All rows are made from the same 9 directions, up to rounding. Whole rows:
[[-25  -9 -20 -19  -5  23  -8  11 -12  -1   4  20  11   8   8   3]
 [-23   7 -23 -28   0  18   3  -1  17 -14   4   0   8   9  -1   3]
 [  3 -18 -13   9 -18   3  14  -6  19 -11 -11  16  -3  11   0 -17]
 [  5  -9  -7   9   0   5   9  12 -10   2 -16 -12  29  -6  -7  -2]
 [  1   5  18  -8  20   8  -9   8 -32   1  26 -22   3 -21  -3  20]
 [ 16  -9  -7  -2   5  26  -1  11   5 -18   5  -3  10   1  -5  27]
 [ -7  17  12  16   7 -12 -23  -6 -20  17  -8   4 -10 -10  10   4]
 [ 15  -4  13  12   6  -2   7   5 -15  -1   5 -21  16 -14 -14   4]
 [ -4  -1   4   7   3   0   1   0 -17   1   1 -11   7 -12  -3  -4]
 [ 13 -31  -5  24 -24  -8  26   8  12  -8 -14  11  -8  11 -15 -12]
 [ -4  -1 -13 -17  17  21   4   5  -8 -11  -1 -28  12 -16  13   5]]

Rows cut short, each followed by the rest of it:
[ 14   2  -3 -10  14   5   8   2  13  -9  -3 -25 -10] -> [-7  9 10]
[ -9   5   0 -17  -8  -1   3 -12  15  -5  20  13   5] -> [ 12  -8 -11]
[-15   0  -3  -5 -11 -13  12   4  -4  12  -4   2  29] -> [  8 -18 -22]
[ 15 -27   1  23  -4  -9  15  23 -23  15 -29 -10   4] -> [-10   6 -10]
[-16  -6   3  20  -3   4  -7   0 -25  -4   0   2 -13] -> [-13  -2   4]
[  5  -3   0  -7   1   4  17   5   8 -14  13 -20  11] -> [ -1 -22   7]
[ -9  -7  -8  13  -4 -11  16  -1  -2   2 -26 -17  -7] -> [-10   5 -21]
[-23   4  -3  17   1  -1  -8  -2 -31  10 -17  -6  12] -> [-18   4 -12]
[ -2  12   2   6  -5 -22  -9  -3   8  22 -20  15  -8] -> [ 11   9 -10]
[  1   4  -5 -22  14   7   1  -5   7  -5   4 -16 -12] -> [-7 21 -1]
[  4  13 -14   9   3   4   5  -1  24 -13 -21 -18  11] -> [  1 -13  15]
[  1  -3   8 -23   1   7  -9  -3   6  -7  34  20 -34] -> [10 12 11]
[  8  -2   5  19  -2 -11   9 -10   2  -2 -10 -11  -4] -> [ -9  -2 -13]
[  6 -33  -8  21 -15  23  15   2  -7 -25   4   6   6] -> [ -5 -10  -3]
[  9   0   5   1   3   4  -1 -15   5  -8   9  -1  -6] -> [-6  9 -6]
[ 20 -14   9   4  -3   2   1   8  -3   1   9  10  -3] -> [ 5 -1  7]
[-17  -8 -23   3 -12  18   0   0   6 -12 -12  15  10] -> [ 7  0 -2]
[ -7  -4  -9 -25   7  23  -1  -6  -1 -13  18  -1   4] -> [-4 15 -3]
[-26  18   5  13  -6  -9 -21 -13  -9   7   1  19 -12] -> [ 1 -3  0]
[-28 -12 -18   7 -18  26 -15  -8  -5 -17   7  41 -11] -> [9 4 3]
[-21   8   7   8 -10   6 -12 -19 -10 -11  26  18   6] -> [ -1 -18  -2]
[-14  19  -1  11   0  -4 -12 -16   8  -5  -5   1 -13] -> [-3 -1  5]
[ 24 -26  11  20  -5  -7  11   6 -14   8  -8   1  -6] -> [ -7  10 -14]
[-27   3  -6  13  -7 -11  -2  -6  -2  -1 -14   1 -36] -> [-4  6 -5]
[ -2   9  16  -5   6  -9  -6   7 -12   8  16  -4  -6] -> [ -1 -11  12]
[12 -9 -1 -9 -8 -8  8  1 16  6 -1 15 -4] -> [ 15   7 -14]
[ -6  11  -2   9 -10   4  -7 -17  17 -14   8  16   3] -> [  9 -16   4]
[ 10 -29   7   5   2   1  22  27 -17  -8   7 -23 -24] -> [-11  -9  14]
[ -3  24   4 -35   8 -16   1   9  15  16  12  -7  17] -> [ 16 -14   6]
[-10  11 -11 -30  11   3   5  11  16  -5   3 -17 -11] -> [ 5  1 15]
[ 17   7   6  -2  10   9  -3  -7  19 -21  16 -11 -20] -> [-2 -3 25]
[ 12 -15   9   6  -2  -3  11  19 -12   1   6  -8   6] -> [ -1 -18  10]
[ 11 -15   9 -14  -4 -13  12  15 -12  23   6   6  24] -> [  8  -2 -21]
[-26  20   0  10   3  -7 -17 -16  -9   4  -9   0 -15] -> [-11   9  -4]
[-14  -8  -5   1  -1  21  -2   1 -17 -14  12   0   8] -> [-9 -5  6]
[-38  21  -2 -19   1  12 -24 -16 -20   6  23  20  28] -> [ 0  0 -9]
[-26  11 -22  -7  10  21  -6   7   1 -18  -9 -19  -8] -> [-8  0 27]
[  1 -23  -7 -14  13  13  14  29 -19  -5  -1 -27 -19] -> [-14  13  15]
[ -7  21   3  11   6  -6 -10 -15 -12  11 -11 -10  34] -> [-13  -3 -13]
[ 15 -36  -3  12 -16  -1  22  27  -2  -1  -8   8  -8] -> [ 10 -10   2]
[-54  20 -19 -13 -11  -1   6 -14   3  -7   3  -4  28] -> [  3 -25 -20]
[-16   7  -3  12   6   6  -3  -8 -12 -10  -5 -18  -4] -> [-19  -1   3]
[ -7  16 -13  -4   6   7   9  -4  17 -17  -6 -28  19] -> [ -4 -18  10]
[  5   2   6   8   7   4   1   2 -12  -4   4 -17  14] -> [-12 -11   7]
[ -9   9  20   0   2  -7 -13 -12 -16   3  28   8 -16] -> [-6 -2 -1]
[ 9 -4  9 10 -6 -9 -3  1 -7 13 -2 12 10] -> [ 4 -2 -8]
[-14   8   4 -37  -4 -19  -3  16   8  22  17  22 -17] -> [27 -2  2]
[-13   9   5 -15  -6   3 -10 -16  13 -11  32  23 -20] -> [12 -5  3]
[  7   3   5   8   1 -13  -4   6  10   4 -10   2 -39] -> [ 5  7 15]
[ -6  -4  -8  -6  -5  -7  16   0   1   9 -13  -7  28] -> [  1  -2 -27]
[  3   2   0   4  -2   2  -2 -20  -2   4  -3   7  30] -> [ -4   8 -28]
[ -8   2  -1  10  -2  -4   0   6   8 -11  -3  -4 -38] -> [ 1 -8 23]
[-10 -21  -2  14 -15 -13  16  13  -9   5 -12   3 -18] -> [  2  -6 -11]
[-20   9  -9  35 -10   1 -18 -12 -12   3 -28  15   9] -> [-6 -1 -3]
[-30   6  -7  -2  -5   4  -7   6  -5  -6   5   6 -18] -> [  3 -10  15]
